There are 5 hidden switches. A switch that is on adds its own fixed numbers to the row, and there is some noise. The rows also spread widely along 4 directions, which tell nothing about the answers.
Some rows, each with its switches (1 for on, 0 for off) after it:
88, -44, -420, -314, -193, -138, -251, -16, -289, -243, 321, -74, 129, 70, 42, 125, 23, -327, -84, 57, -63, -68, -94, -209, -303 | 1 1 0 0 0
370, -507, -453, -369, -6, -301, -96, -75, -165, -323, 19, 253, -5, 327, 386, 217, 3, 10, 159, 323, 244, 13, -159, 300, -164 | 1 1 1 1 0
358, -542, -398, -399, 80, -313, -36, -59, -64, -254, 64, 212, -65, 272, 392, 200, 85, 12, 109, 230, 236, 25, -160, 352, -221 | 1 1 1 1 0
246, -192, -319, -99, -353, -436, -49, -35, -400, -52, 128, -99, -103, 147, 475, 30, -191, -160, -32, 59, 9, -38, -382, 223, -339 | 0 1 1 1 1
245, -585, -312, -379, 92, -140, 44, -74, 14, -444, 161, 152, -108, 63, 476, 137, 14, 90, 120, 350, 98, 105, -210, 377, -51 | 1 0 1 1 1
103, -238, -454, -92, -65, -235, -236, 17, -262, -189, 341, -11, 146, -256, 142, 249, -148, -104, -137, -19, 57, 67, -118, 40, -313 | 1 1 0 0 1
377, -284, -289, -86, -130, -340, 52, 162, -90, -44, -103, 68, -27, 82, 153, 118, 92, 145, 94, 275, 50, 8, -187, 329, -144 | 0 0 1 0 0
255, -336, -300, -531, -135, -268, 51, -116, -280, -211, 235, 59, -162, 297, 500, -36, 125, -360, -44, 140, -121, -38, -279, -1, -331 | 1 1 1 1 0
144, -550, -359, -462, -72, -295, -77, -102, -207, -397, 122, 36, -63, 151, 411, 63, 141, -204, 58, 109, 1, 37, -292, 201, -252 | 1 1 1 0 1
305, -468, -269, -177, -114, -236, 46, 139, -219, -117, 157, -60, -129, -3, 394, 66, 98, -23, 29, 143, -133, 89, -451, 348, -459 | 1 0 1 0 1
297, -265, -437, -78, -71, -278, -154, 92, -384, -141, 225, -79, 188, -51, 243, 268, 48, 100, -75, 272, 81, 93, -259, 113, -226 | 1 0 1 0 1
44, -168, -418, -232, -166, -131, -196, -300, -147, -466, 140, 77, 2, 270, 374, 1, -60, -238, 141, 261, -19, 18, -240, 124, 234 | 1 0 0 1 1
270, -459, -341, -140, -242, -280, -83, -3, -330, -133, 50, -40, -6, 232, 364, 154, 130, -67, 90, 152, -28, 11, -397, 299, -164 | 1 0 1 0 1
417, -388, -319, -229, 115, -245, 89, 153, -130, -11, 354, -45, 37, -68, 235, 250, -4, 84, -74, 357, 57, 75, -235, 165, -408 | 1 0 1 1 0
111, -360, -235, -429, -258, -181, -55, -25, -373, -259, 236, -81, -35, 18, 512, 29, 130, -336, -56, -61, -253, 8, -382, 55, -450 | 1 1 1 0 1
135, -224, -318, -358, 11, -88, 50, -73, 165, -364, 209, 258, -29, -155, 147, 36, -179, -65, -95, 123, 114, 29, 71, 61, -324 | 0 1 0 1 0

New rows, each followed by its switches (1 for on, 0 for off):
181, -175, -200, -282, -180, -125, 10, 163, -35, -248, 187, -81, 78, -256, 247, 35, 17, -63, -107, 175, -68, 44, -106, 2, -330 | 0 0 1 0 1
179, -515, -254, -550, -14, -46, -91, -62, -89, -420, 124, 88, -63, 82, 428, 22, 206, -140, 88, 286, -130, 46, -240, 144, -123 | 1 0 1 0 1
375, -126, -292, -148, -244, -269, 23, 197, -232, 70, 29, -104, 57, 8, 139, 130, -12, 34, -46, 218, -31, -69, -122, 72, -246 | 0 0 1 0 0
222, -339, -335, -190, -388, -424, -123, 41, -514, 15, 182, -181, 14, 122, 396, 31, 47, -257, -80, -56, -157, -93, -471, 199, -476 | 1 1 1 0 1
256, -505, -377, -229, -134, -373, -63, 19, -244, -209, 100, 153, -26, 97, 388, 157, 39, -9, 68, 64, 71, 46, -371, 408, -291 | 1 1 1 0 1
165, -124, -329, -271, -161, -260, -137, 60, -273, -268, 167, -86, 55, -40, 290, 115, -87, -97, -104, 80, 23, -59, -149, -53, -265 | 0 1 1 0 1
54, -248, -236, -276, -150, -72, -25, -141, -72, -317, 264, -45, -113, -41, 335, -12, 142, -284, -19, 48, -298, -40, -291, 97, -217 | 1 0 0 0 1
249, -176, -501, 235, -99, -294, -72, 12, -238, 34, 367, -29, -6, -227, 198, 268, -121, 10, -94, 95, 164, 99, -300, 324, -296 | 1 0 0 1 1
219, -149, -454, 110, -232, -261, -91, -184, -285, -66, 210, -34, -39, 42, 237, 99, -83, -48, 58, 128, 14, -2, -347, 287, -44 | 1 0 0 1 1
-1, -195, -286, -291, -208, -238, 18, -294, 34, -400, 9, 188, -263, 63, 395, -99, -60, -222, 73, 38, -10, -66, -256, 364, -44 | 0 1 0 1 1
141, -176, -195, -484, -189, -128, -21, -183, -71, -487, 9, 58, -164, 163, 476, -84, -55, -205, 34, 255, -95, -24, -227, 128, 81 | 0 0 1 1 1
86, -199, -267, -95, -222, -186, 170, -181, 39, -233, 23, 123, -257, -72, 252, 21, -108, -97, 43, 145, 15, -15, -225, 357, -87 | 0 0 0 1 1
183, -83, -410, -94, -187, -248, -15, 179, -25, -48, 286, 22, 140, -438, -90, 182, -59, 30, -87, 13, 113, 9, 24, 2, -508 | 0 1 0 0 0
290, -317, -323, -48, 19, -162, 121, 64, -57, 28, 368, 56, -68, -236, 134, 229, -39, 54, -24, 145, 13, 132, -137, 282, -452 | 1 0 0 1 0
305, -156, -477, -6, -247, -240, 7, -193, -233, -79, 81, 2, -207, 339, 274, 72, 88, -153, 98, 144, -60, -101, -410, 216, -41 | 1 0 0 1 0
301, -290, -218, -255, -259, -327, 90, -192, -124, -193, -136, 62, -200, 180, 446, -40, -31, -79, 94, 271, -36, -28, -331, 324, -8 | 0 0 1 1 1
222, -181, -535, 106, -105, -294, -106, -15, -253, -29, 335, 0, 39, -84, 268, 313, -184, 46, 53, -14, 298, 31, -279, 344, -359 | 1 1 0 1 1
302, -141, -184, -404, -187, -114, 28, 131, -353, -41, 358, -301, 3, -36, 297, 57, 252, -313, -166, 169, -364, -47, -265, -166, -551 | 1 0 1 0 0
120, -251, -553, 12, -150, -321, -188, -212, -265, -168, 218, 62, -39, 29, 298, 212, -155, -62, 51, 33, 211, 19, -288, 306, -203 | 1 1 0 1 1
146, -95, -564, -200, -110, -271, -293, -138, -376, -316, 322, -36, 127, 86, 347, 185, -179, -160, -62, 108, 120, 15, -218, -1, -142 | 1 1 0 1 1
216, -197, -359, -220, 32, -139, -81, 158, -261, -160, 499, -160, 163, -228, 326, 159, -91, 10, -189, 215, 50, 107, -256, 27, -413 | 1 0 1 1 1
